The same things were measured in two ways. Each way mixes the same 10 hidden numbers, adds some noise and spreads widely along 6 directions of its own, which tell nothing about the thing.
Some things both ways: the first way, then the second way.
[ 11  10  -4   5  -3  13 -20  10   0 -13  14  11  -3  -7  23   8 -22 -29
   6  10  26 -19]
[  6  46   8  -5  -2  13  27  14  -2 -27 -32  16   1   9  -8  -5  -9  13
  -7  10 -26  -1  15]

[ 13   2   1   7 -13  -8  -4   6  -2  -2  11  -8 -13 -19  -1 -19 -18  -9
   5  -4  14  -7]
[ 10  -5   6 -14 -11  -6   0 -19  -4 -29 -16  -1   2  45 -12  -3  16  25
  -9 -20  -4  21  29]

[  5  -6  20  -6  10  -9 -17  12   5   5 -17  -4  -7   5  -5 -25  -6   9
 -16 -16 -11 -16]
[  5  21  -1  13 -17   6  17   0  13   5  -1   2  12  12  -5  -7  -2  -3
  17 -17   1  10   1]

[ -3  17  12  41   6  15  28 -12  -5  -4  18  19   8   7   5 -12 -20   7
   2  11   0   5]
[ 16 -13  -5   1 -13 -10  -1 -20  13  -3  29  -2   8   3 -17 -18  -8   1
  -5 -16   7   5   1]

[  3  23  -8  29 -44 -14   0 -15 -12  14  24   8  -2  12 -35 -33 -18 -14
  12 -14  -8   6]
[  9  20  -3  27 -20   8   7   1  10   4   4  20  -7 -12   0  -6  -9 -11
   6 -13   0   3  15]

[ 19 -17 -21  27  12  -7  11  21   2  -3 -12  -6   8   2  -7 -47  -4  15
  28   5 -26   0]
[-18   4  -4  18  22  23   3 -16  16  21  13  -6  -9 -16  14  -8  -6  -1
   4  17  12  -7  -4]

[ 16  -7  15   4  12  -1  41   4  14   3  -4   1   4 -24 -18  -9  11  29
  10  11 -42  38]
[-21   3  23   3   9  -1  -7  -4 -11  -2 -23 -43  -3  12  13  35  12   7
  -2 -19  36   3  16]

[ 10  13   3 -10  19  -5  -5  11  -4   5  -1  27  -1  15  -3   8   9  23
  -8 -47  -9 -19]
[ 10  -7  -8  37  -3  -7  17  15   9  -2   3  20   3  25  -9  -2 -14  -6
   7 -20  27 -10  11]

[ 20  -3  18   8 -38 -17 -19 -14   8  16   2 -16 -13 -14 -37 -19  -8  -6
  -8 -17 -11   2]
[-33 -21  20  11  28   2 -24   1 -12 -10  -7 -29  -6  -3  12  30 -24  17
 -21  19   0 -21  14]

[ 18  -1   5   2 -12 -10 -29  26   3 -15  -7 -10 -11 -18  11  -5  -5 -22
  -5 -11  23 -29]
[-18 -28  18   5  13 -11 -11  -2 -14   0   0 -17   8  10   4  13  12  -7
 -25 -10   8 -13  17]

[ 18   5  11   7 -17 -25 -13 -10   5  23 -14  -5 -10   7 -34 -30 -22  10
  -1  -6 -16   3]
[  2  29   3  16   0   7  18   5   6   7   1  -4  10 -11   1  -3   9  -9
   9   3 -10 -15   1]

[ 12  22  18 -13 -14 -14   8   8  13  13 -13  13   9  -7 -23  -5  -8  12
  -5   4 -29  33]
[ -3   7  10   8  17 -15   9  20 -12  -7  -6  -7   4  -5   1  19 -28  -3
  -7  -3  10 -12  -4]

[ 15  -2  33 -32  33  -6   1  13   8  12 -15  15   9 -12   4  14  -6  14
 -21 -27   3 -13]
[ -1  48   9   6  13   2  17  16  -9  11 -25   0  -4   5   3  19  14 -14
 -19  -5 -20 -10  -5]

[  0   7   5  -6  22   3  13   3   4  -6  22   4  -4 -20  33  -2  -5   3
   0  19  13   2]
[ -2   1  10   7   0  10   3   0   2  -3  -7  13  -1   8  -5  -7 -10   5
 -18  -7  -3   8  11]

[ 15   9   3   2  18  -7 -21   3  10   8   1  22 -13  25 -13  18  -1  10
 -21 -45   2 -33]
[ -5  34   9   6   9  13  23   9   6   0   2  15   7 -14  -9   2 -24  -1
 -21  23 -30 -19   8]

[ -2 -10   2  -4  20  30  -4   3   9 -16  20   6 -15 -10  26  27   9 -13
  -8   9  17 -20]
[-10  12  22  -3  13  11  -2  -1  -5  -1 -25 -22   1  -1   5  13   3   8
 -13  -8   8  10   5]

[  4 -22   1  -7  49  17   8  21  -7 -17 -13   8  -2   0  39  -6   5  16
  16   6  18 -28]
[ -9  15   6   3  42  10   8  17  -7  10 -13  21  -7 -20  12  -7 -31   1
 -25  31 -38 -15 -18]

[ 31   6  -6   2   5 -24 -16   0  24  13 -20  -3  16 -12   3   9  17  12
  18  34 -11   9]
[-25   1  16  15  14  13  -5   3  -2  -2 -19 -24  -3  -7   4  20   1  -1
 -14  -5  14 -12  10]

[  0  -2 -12  24  -7  -6 -10   5  10  -7  -3  -6 -14   7  -1  -4  -2 -25
  17  36  21 -11]
[ -3   9  12  18 -21   8   3  -3  -7 -13  -6 -13   6 -25  14  -4  22  -9
  27  -8   9   0  38]

[ 15  16  -5  10   3 -24 -11  15  -8   8 -23  13   5   4  -7  -7  -7  -1
  13  -6   7 -23]
[ -2  25  12  42  10  -8  15  34 -10   1  -6   0   4   6   8  21   8 -27
  -3  -4  29 -32  11]

[  4   9  12  16  -8 -17  18 -12   6  19   2  -1  -9   4 -30 -27 -19  11
  -1   4 -15  18]
[  3  -4   5  22   8 -12   5  11  -2 -13  11   1   2   6   1  14 -30  13
   5  11  10 -19  18]

[ 23   6   6  25 -14 -24 -12 -17  -2  24 -19  -4   0   2 -35 -26   5  26
   8 -13 -21  -6]
[ -3  27   3  10 -28  17  -3  -5  10 -28 -13  -5  -1  28  -1  -2   1  10
   6  -2  -9   9  18]

[ 21  -6   2  -2   2  17 -33   1  34  -7  -4  -8  -5  -8   9  23  14   8
 -12  16  -5  -6]
[ -9   0  -4 -10  15  16   6 -14  13  -7  11   3   3  -6  -4 -18 -36  21
  -6  24 -19   3 -10]

[  6   1  13 -24 -15   3 -43  18  37  -5   0 -12 -11 -13  -1  14 -17 -42
 -31  11  20  -9]
[  7  -9 -10  34  23 -13  24   5   6  33  36   6  10 -25   4  -7  -2 -25
  20  -1  23 -20  -3]

[ 22   4 -13  22 -22 -18 -12  -6   9   5 -10 -11 -20   4 -22 -17   1  19
  20   7  -5   4]
[ -8 -24  16  -4   0   1 -12 -18  -6   4   8 -22  11 -14   5 -14  21  -5
 -10  -4   5 -10  16]

[ 24   4   4  -8   4 -13  12   9  12  12   1  -5   9 -19  -1 -37 -21  25
   4  -4 -18  19]
[  2   8  -4   2  -2  11   6 -25  15  27   7   3  -8  11   2 -19  23  -7
 -11 -14   7   9   2]

[  6 -25 -11  36  -3  13   4  -5   4 -10  -4 -13  -5   3  -5 -17  10  -6
  30  28  11 -12]
[-11 -21  -8  39  14  14 -15 -16   6  32  26  -5 -14 -50  31 -22  13 -20
  24  13   9 -14   5]

[ 23  -1  11 -25  10 -29 -16  11  18  18 -23 -14  -5 -10   1 -13  -4  18
  -6  -7  12  -8]
[ -5  -4  11  38  10 -10   7  23  -9  13  -2  12  -5  13  19  13   0 -14
  -6   1  17 -31  22]

[  9   5   2  20  -6  23   8  12   6 -17  10  17   2  10 -11  -4 -11   1
   1 -25  -4  -2]
[ 22  31  -3   6 -32  -1  30 -10   8  20  -2  12  -1  -3   6 -15  26 -18
  21 -29  14   1  23]

Other things, the second way, with their names:
<139>: [  7 -12  -7  16  13  -6   9  -3  12 -14   8   1   3  41 -22   5 -22  22
 -12  -7  25  -1   1]
<225>: [-13   0   9  22  11  12   3   5   4  15  22   8  12 -30   8 -13 -14 -14
  -7  23 -17 -20   1]
<20>: [-14  13   1  -7  11  30 -11 -13   9   0  -2  31 -19 -34   8 -29 -38   5
 -30  29 -48   9  -5]
<657>: [ -1 -11  14  -3  38 -15   9   2  -4  15   5 -16   3  14  -8  24 -25  17
 -31   2  17 -17  -7]
<548>: [ -3  19  11  30  14   5   7  22  -9  -9 -51 -16 -16  -3  20  23   2  15
  18  -2  22 -17  21]
<433>: [ 17  11   1  14  29 -15  19  11  -4   5   8   0  10 -13 -12   5  -6  -4
  -2   2  -7 -12 -10]
<336>: [ 16  20  -6  23 -20  -7  21   1   3  18   9  13   0  -3  11  -9  22 -23
  17 -15   7 -16  24]
<298>: [  4 -12 -16  21 -19  14  -6 -24  18   8  10  11 -12  -2   7 -25  -1   4
  25  -8   3  13  16]
<330>: [ 16  -8  14  -8   6 -27   5  -5 -12   2   8  -7  12  19  -5  11   4   5
 -14 -19   2   3  13]
<493>: [ 25  13  -4  22   3 -22  12  13  -3   1  -8  -1  -7  21   6  13  -1   4
  17 -18  19  -6   4]
<521>: [  1  27   0  -1  -4   8  13 -11   9   2  -4  -4  -4  16   4  -2   7   8
   1   2  -6   2   9]
<273>: [ 15   7   5  -7   2  -9   5  -8  -3  -8   6  -5  15  -3  -6 -10   2   8
   5   1 -22   6   2]
<12>: [  5  22  12  21 -18   2   8  12   3  -7 -17 -18  14  16   0   6  11  -6
  18 -30  22   6   5]
<339>: [  9  16  -2 -15  26  -8  13  -9   3   2 -11  -4  -5  14 -22  13  -7  17
 -27  -5 -23   7 -15]
<140>: [ -5  -4   4 -17  12   1   3 -20   4  -1   6 -20   5   4  -7   5 -17  23
  -3  -1   2  16  -3]
<661>: [ -7  -6  -1  31 -29   7   5  -4  13  13  14   7   6  -3   9  -9   3 -16
  18 -16  12 -11  24]
<63>: [  3  51 -18  45 -28  32  27   5  21   8  -5  23  -6 -16  14 -24  14 -23
  47  -1  -1   2  16]
<516>: [ 14 -16   8  -5  28 -27  18   3  -3   5  -7 -24  15  16 -26  21  -8  15
 -15 -32  25   2 -12]
<206>: [  5  14   2   9  -5  -4  -5 -12   0  -3  -8 -11 -14  16   4  14  12   4
  -4 -15  12   7  14]
<503>: [-26  27  26  13  -1  26  -5   7  -1  20 -26 -10  -6 -23  23   8   2 -14
 -15  -2  -5 -11   9]
<329>: [ -6  33  24  -7  -7  13  10  21  -8 -18 -27  19   0  -3   7  -1 -37  10
 -17  12 -30   0  14]
<439>: [ 11   5   2   4  -7   6  -4 -15   8  -6   1   9  -9  17   2 -19   7   8
 -10  -1   2   4  14]
<335>: [  4   8   5  19   8   6   3   2  -4  -5 -11  -3  -8   4  20  -7  10   7
  19   7  15  -5  20]
<409>: [-17   1  21  15  24   7  -5  14  -7 -11 -18 -13  -9   2  14  21 -37  22
 -10  13  28  -8  10]
<424>: [ -8   7   8  23  15  10   1  -7   6  12   6 -23  -1 -12  13  11   6   3
   8   4  26  -6   8]
<86>: [  6  17  22 -13  14 -11  -4   5  -4   4 -17 -33   4   8  -3  19 -10   6
 -25 -24  24   6 -24]
<462>: [ -4 -19  -6  24  10  -5   0   4   0  17   8  12  -4 -13  13 -11  -9 -13
   7   0  -2 -15   3]
<2>: [-18  21  13  10  20  17   9  21   3 -16  -2  -1  17 -21  -1   0 -47   8
  -4  25 -22  -4 -13]
<46>: [  7   8  -1  10  29  -6  -1  10  -4   9  -3   5 -13  -9   7   1 -17  -5
 -15   3   4  -8 -16]
<237>: [ 11  45   2  -4  14   8  26   5   0   3 -22  10  -1  -1  -8  -2   6  -2
 -10  -1 -22   4  -7]
<570>: [-9 16 11  6  7  4  1  1 -7 -9  1 -7 -4  8 23  5 -7  4  6 16  9 -4 13]
<269>: [-11  11  11  21  -1  14   3   1  -1   7   8 -17  13 -52  17 -18  24 -28
  19   9  -3 -21  10]
<649>: [ -4  11  11  -7  -1   2  12  -9   2   1 -13 -21  11  16  -8   9  11   9
  -7 -19   2   6   5]
<164>: [  0  16  -2  16   2   5  -2  -5   1   8   4   6  -2 -11   1  -5  18 -18
 -10  -2 -20  -7   3]
<300>: [ 25  -5  -5  17   6 -17  24  -7   2  19  17  15   3  18  -4  -6   9  -2
   1 -13  23  -5  18]
<288>: [ 18 -10 -18  11  23   0  14 -15  12  23  14  18  -2 -20  -9 -31   1   0
   6   2 -19   4 -12]
<104>: [ 15  22   3  31  -4 -12  13  12  -5  22  -3  -2  -5   7  18   9  19 -24
  18 -28  39   1   3]
<271>: [ -7  14   1  14 -15   5   1  -8   2  -4  12  -2  -4  -6  10   2   2 -11
   6   0   1  -3  22]
<304>: [ -1  20   4   4  15   9  16   0   6   4 -21  -2   0   0  -8  10 -14  14
  -1  -4  -8   7  -3]
<204>: [  9  -9  -1   5 -11   5  -6 -17   8 -12  13  12  -4  13   7 -25 -16  15
  12   3   8  17  14]
<249>: [ -5  53  15  20 -15  12  15  20   1   7 -15   2   0 -28  24   6 -11 -17
  17   2  -4  -9   8]
<87>: [-12  20  11  -7  33  -2   8  11 -12  18  -2  -2  -9 -37  23   9 -29  -4
 -18  28 -19 -24  -9]
<66>: [  7  -5  11  16  18 -14  17   6  -3   6  -1 -25  14  22  -6  13   8   9
   1 -16  44 -14   7]
<23>: [ 20   3   7   3 -28 -21  14  -7   4 -14   4  -3   6  58 -12  11   2  15
   1 -32  39   8  29]
<467>: [ 16  21  -2   5 -12  -4  17   0   6  19  -7  11   3  20 -10 -12  16 -18
 -13 -35   4   5  -6]
<351>: [ 16  13 -19  10 -12  -2  15 -18  11  -2  16  23  -3   9  -2 -20   6   1
  22   0 -27  11  12]
<355>: [  4  14   3   4  18  -2   0   9  -4  -8 -17   0  -6  -6  -3   7 -16   7
 -11   5 -19  -4  -7]
<646>: [ 21 -16 -10  19  19 -20  18  -4   3  21  15   1  11  10 -11  -4  11  -1
  11 -14  -2  -9  -4]
<278>: [ -5  -6   0  18  19  -3  -6  11   0   9  10   5   2 -29   4  -4 -29  -9
  -6  12 -19 -15 -15]
<637>: [-13   3   8   4  22  10   1 -13   6  23  -5 -26  -7 -25   7   4   6  -1
 -11   1   9 -10  -4]
<385>: [ -5   9  10   2  15   1   0   7 -12 -10 -29   9 -11   2   9  11 -15  17
 -11  12 -29  -4  20]
<55>: [ 11  33  10   3 -21   7  14   0   0   0  -2  17   1 -17  11 -10 -10  -4
  12  -5 -15  17  20]
<316>: [ -2  -9   4  23  12  -9 -12  11  -9  -9   0  -4  -7 -14  16   7 -19   0
   8   8   5 -12   6]
<576>: [ -9   3   9 -18 -10  21 -19 -21   4 -36 -11   5  -4   9   4 -26 -21  30
  -8  17 -27  24  16]
<234>: [ -2   4 -11  25   5   2   7 -12   5  17  11   0 -12 -20  13   1  11 -10
  17   3   6 -12  14]
<200>: [  7  -3 -13  11   5  12   4 -22   9  18  13  17   0 -11  -2 -33  27 -12
  -2  -1 -32   9   1]
<188>: [ -9  22  15  29 -12   2   6  14  -2   2   2  10  -3  14  17  12  -8 -14
  -6  -4  18 -15  24]

Some of these things the first way, each followed by its name:
[ 17   5  28  -2  -4   3  -2  -7  28   3   0  -4   2 -14  -3  13  -9   5
 -16   7  11  10]
<336>
[-10   6  14 -21  21 -11 -27  13   9  10 -13  -2 -16   1  13  -8 -13  -8
 -25  13   9 -21]
<2>
[  8   7  16  10   3 -15  28 -13   4  14  -5   3 -16  -5 -24  -8 -10  23
  12  23 -24  28]
<269>
[ 18  -5  -2  -6   3 -15 -25   1  20  16 -21  -4   5   4 -13   0  16  11
   1   4 -14  -5]
<63>
[ 10   5  12  14 -21  12  14 -34  12   2  24 -19 -22 -36  -5   3  11  20
   2  36 -14  34]
<576>
[ 16   0  15   4   2  17   5  -2   1  -2  17  21   5  -1 -13   5 -16  -8
  -7 -32  -6  -7]
<339>
[  9 -12  10  20  22   5  36  23  -6  -9  -3  19  14   8 -16 -27 -17  -2
  11 -31 -13  -6]
<234>
[-14 -12  12   0  35  24  24  26  -5 -16  -4   9   9  -8  27 -18 -10  -9
   2  14  20 -16]
<104>
[  2 -18   5  14  20  31  13   0  -2 -21  23  13 -10  -3  14   9   7  -3
   7  -1 -11  -8]
<304>
[  9  -2  12  11  -1 -18 -24  20   2   0 -18  -4   5  13   0 -41 -20  -2
 -10 -23   4 -26]
<661>
[ 20   4  11  -6   8 -15   3  -3  26  22 -18  -4  23 -12  -8  -2   5  14
   1  21  -2  12]
<206>
[ 17 -13   3 -17  13 -28 -11   5  17  24 -27 -11 -17  17 -30 -24  -4  25
   0 -11 -11  -2]
<646>
[ 21  -1  19  -2  -9  -5   0  -3  16   5   5  -7 -10 -18 -16  -8  -7  12
 -10  -8 -30  17]
<649>
[  8   2  -5  35  10 -13  -9  22   5 -14 -25  -9  22 -10  32 -31  -4 -10
  17  38  27 -23]
<188>
[  9  -8  10  22  -6  19  21  14   3 -16  -5   1  15  -8   1 -30 -24   0
  17  18  -7  16]
<87>
[ 12  -1  13  -3  20   6  32   4   1  10  17  15   9  -1  -5 -34 -39  14
   0 -18 -20  17]
<637>
[ -3  -5 -14   8  15  17   2  16   0 -12  13   1   4  -4  28 -30 -22 -13
  14  25  14  -9]
<409>
[ 16   1   7 -11  38   2  22  -5  33   8   0  -2 -12 -14  10  22   6  36
   0  36 -18  27]
<66>
[  9   1   4  -3   7  -7 -26  -5  10  13 -25  -4  -8   5  -3   7  22  18
  -3  15  -4 -13]
<12>
[  6   8  -5  10 -15  -7 -11  -8   6   2   0 -11 -14  -5   6 -11   4  12
  12  30   1   8]
<329>
[ -1 -12   5  31  22  12  -6   2  -4 -18   0   1 -22   8  18  -1   5  -2
  -1   5  21 -42]
<225>
[ 17  -4  16 -14  -9  15 -33 -15  32  13 -14  -5   1   3 -13  32  17   2
 -15   7  18 -11]
<493>
[ 14   7  -2 -15   5  -6  -8  12   4   9   0  14  -2   6 -13  -6 -13   1
   2 -24  -6  -6]
<237>
[ 17  -6 -12   6  21   2 -26  11  36  -6  -9 -11   7  -3  32   6  -3  -2
   4  42  20 -15]
<657>
[  0 -24  14  48   2  18  38   0 -19 -20   6   6 -10  -3 -19 -27  -3  -1
  18 -13 -12  -7]
<351>
[-10  -9  14  26  22  13  31   4  -2 -16   5   2 -16  -2  12 -12  -9   5
   4  15  17  -9]
<330>
[  7  15  -3  14  -5  22   0 -16  -1   8   3  19   3  16 -20   4   9  26
   3  -8 -16  -1]
<86>
[ -1  -2  19  15  27   7  14   5 -18  -7   4  22  -1  -1  11   6  -7 -10
  -2 -21  24 -36]
<164>
